The same things were measured in two ways. Each way mixes the same 4 hidden numbers, adds some noise and spreads widely along 3 directions of its own, which tell nothing about the thing.
Some things both ways: the first way, then the second way.
[  3   1  -3  -2   1   8  -5   4   4  10  -7  18  -3  13  -1 -15]
[ 15 -16  -2 -13   4  10   7   9  -2]

[-10   6   8   8   0   4  -3 -11   1   1  -4  -4   2  -3   2 -11]
[  5   1  14  -5  -5 -13  -2  22 -16]

[ -7   4  11  -4 -19   3  -4   7   3  13  -6   2 -21   8   1 -21]
[  4   2  -8   5   1 -17   5 -10   7]

[ -4 -18  -6   2  -5  -2  13  -2  -1  -7  -1 -11 -14   6 -10 -10]
[-10   2 -19  10   1  30   4  12  19]

[  6  14   2  -6   1   6 -11  -4  -3  20   0  11  14  12  10   0]
[ 12 -15  -1 -14   2  13   1  -1  -9]

[-9  4  6  4 -4 -3 15 -3  2 -2 -9 -2 -8 -1 -3 -6]
[-12   9   6   0   5 -10  13 -24   5]

[  0  -9  -7  11  -4 -11  14 -15  -7 -12  -2 -26  14   3   2  14]
[ 11   9   6 -14 -11   4 -23  11 -23]

[ 19  -2 -10  -6  13   6 -23  17   3   1   6  18  15 -10   9  16]
[  6 -14  -3  -7   7   3  17 -17   6]

[ 2  4  6 -3  3 -1 -3 -1 -2  0  3 -2  3 -7  3  9]
[-8  1 -2  3 -3  8 -2 -2 -3]

[  9   1  -1  -3   9   4 -14   8   2  -1   8   8   8 -15   3  13]
[ -3  -3   7  -8   9  -9  18 -30   2]

[  9 -12  -9   2  17   1  -8   0  -1 -12   8  -3   9 -13   1   9]
[-1 -3  2 -6  3 11  6  5 -1]

[ -6   4   5   8  11  -2   4  -9   1  -9  -2  -3   7 -15   0   3]
[ -5   1  16  -4  -4  -6  -6  23 -16]

[ -4   5  12  -7   2   7   1 -19  -8   8   7  -8  -2  -3   0  -7]
[-15  -1  -3   6   6   8   4   9   7]

[ -1  13   3  -1   9   0  25 -23  -7   8  -3   2  12  14  -2  -2]
[-29   3   4  11  19 -13  18  -9  19]

[ -3  -6  -6  13   4  -3  -1   7   7 -13 -14   3   3  -3  -1  -4]
[ 12  -1  11 -10 -10  -3  -2  23 -16]

[-3 -5 -2  6  2  0  0  7  6 -8 -8  5 -7 -5 -3 -6]
[ 10  -3   5  -8  -3  -1   1  10 -10]

Other things, the second way, with their names:
(122): [  8  -6   1 -10  -1   8  -2   2  -9]
(29): [-12  -4   2   5   3   8  10  17   4]
(265): [ -2   3  -5  -4  15 -14  -3 -17  10]
(125): [  1   0  -2   1   0 -19  -3 -21  -3]
(393): [-13   1 -19  24   7 -22  -7 -11  18]
(321): [  7  18  12  -8 -11 -24  -9  -8 -17]
(479): [-15  -8  -1   0  15  11  -1  12   6]
(483): [ -7   7  -4   9  -1 -19   7 -17   8]
(448): [ -4   4  -9  11   3 -20   2 -15   9]
(30): [-11  -5   1  -1  22  -9   6   2  14]
(268): [ 13  -5  10 -16   6 -21  -3  -9 -13]
(327): [ 17  -6   9 -20  -8   4  -7  -7 -25]
(156): [-10   1   6  -2   5  -5   0  -5  -3]
(145): [ -8  19  -7   7 -10  -3 -10 -16  -1]
(350): [  7 -17  20 -21  19 -23  10  -4 -11]
(302): [  1  -5   5 -10   4   9  12 -15  -4]
(48): [ 5 -6  2 -1  2 -9 -1 22 -3]
(347): [ -9  -4  -2   7  18 -31  14 -20  18]
(308): [-11   2 -12  20   1 -10   3  21  17]
(293): [ -1 -12  -2  -3  16  -5   9  -2   8]
(89): [  1  12   3   1  -2 -23  -7  -1  -4]
(418): [  6  -5  -5   1 -12  19   6  14  -3]
(105): [ 16 -18  -2  -9  13  -1   9  23   6]
(243): [ -9   7  -2   9   2 -17   3  -7   8]
(143): [  8 -12   4 -14   2  25  14  22  -1]
(249): [  8   3   5 -10   0 -14  -5 -13 -11]
(181): [-11   3   1   6   1  -4   2   7   2]
(46): [ -3   2  -4  -6   7   2   6 -32   6]
(312): [-17  14  -8  27  -5 -14  11  23  21]
(354): [ 19  -8 -10  -1  -7   1  11   5   2]
(165): [-9  1 -7  4  5  8  1  4  8]
(314): [ 16   6   0  -7 -17  -6   2 -27 -14]
(116): [-8 -5  0 -8  8 18 -8  6 -3]
(178): [-19   4  -1  11   6 -14  10 -23  11]
(4): [  4  -3 -16  -1   3  15 -12   1   4]
(485): [13 -5 -2 -7 -7 17  2 23 -5]
(498): [ 16   4   2 -15 -14   5 -20  -3 -24]
(318): [ -7 -13   8   1  17 -15   9  18   5]
(175): [ 15   1   2  -2 -11  -9   9   0  -6]
(262): [  8 -17  -3 -10  15  -2  11  -7   6]

Some of these things the first way, each followed by its name:
[  4  -4  -6   1  -8   6 -31  16   6   8  -3   6   1   5   8  -8]	(354)
[-15  -4   3   4  -3   8   7  -3   8   5 -15  10 -24  12 -11 -40]	(143)
[ 3  4  3 -3 -8 -3 -1  2 -1  6  1 -3  0  4  4  5]	(448)
[  7 -14 -11  11  -8 -16  16   2  -2 -20  -4 -25  10  -4   2  28]	(145)
[ -1   2  -4   8  -4  -1  -6  10   9   0 -13  10   1   7   1  -6]	(418)
[ -5 -20  -7  14  -1  -6   0   5   6 -22  -5 -14 -11 -14  -5  -1]	(312)
[ -1  -4 -10   0   4   5   9  -4   4   9 -14  17  -4  28  -8 -27]	(105)
[ -1   1   3   1 -10  -4  -3  -3  -3   0   2 -15   3  -2   7   9]	(498)
[ -6   6   9  -1   5   6   1  -6   1   2  -3  10  -7  -5  -2 -14]	(29)
[  1  -9   1  -9  -1  -1   9 -13 -11   4  12 -15  -8   2  -4  -1]	(265)
[  8   9   4  -6   0   1 -14   3  -5   8   9   0  12  -6  12  19]	(125)
[  3 -10  -1  -8  -4   0   4  -2  -5   3   9  -6 -10   2  -2   1]	(4)
[ 3  3 -2  3 -7 -5 -1  8  3 -4 -5  1  4  1  4  6]	(483)
[ -2 -10  -6  15  -8 -13   6  -8  -1 -14  -5 -27  11  -2   7  15]	(321)
[ 5 10  4 -4  3 -1 -2  0 -4  3  6  1  9 -7  6 13]	(178)
[ 10  -5  -2 -12  15  13 -22  12   1   6  14  18  -9 -16  -2  -5]	(262)
[ 5  4 -1 -1  5  1 -2 -3 -1  3  2  4 10  2  3  6]	(268)
[-12   9   8   3  -6  -1  21  -8   2   3 -13   2 -10   9  -8 -16]	(181)
[  1   1   3  -6  16   4  21 -11  -5   0   3   9  -3  -4 -11  -5]	(479)
[ -2  -9 -10   8  -1   0   2   4   4  -4 -13   1  -3   9   0  -9]	(485)
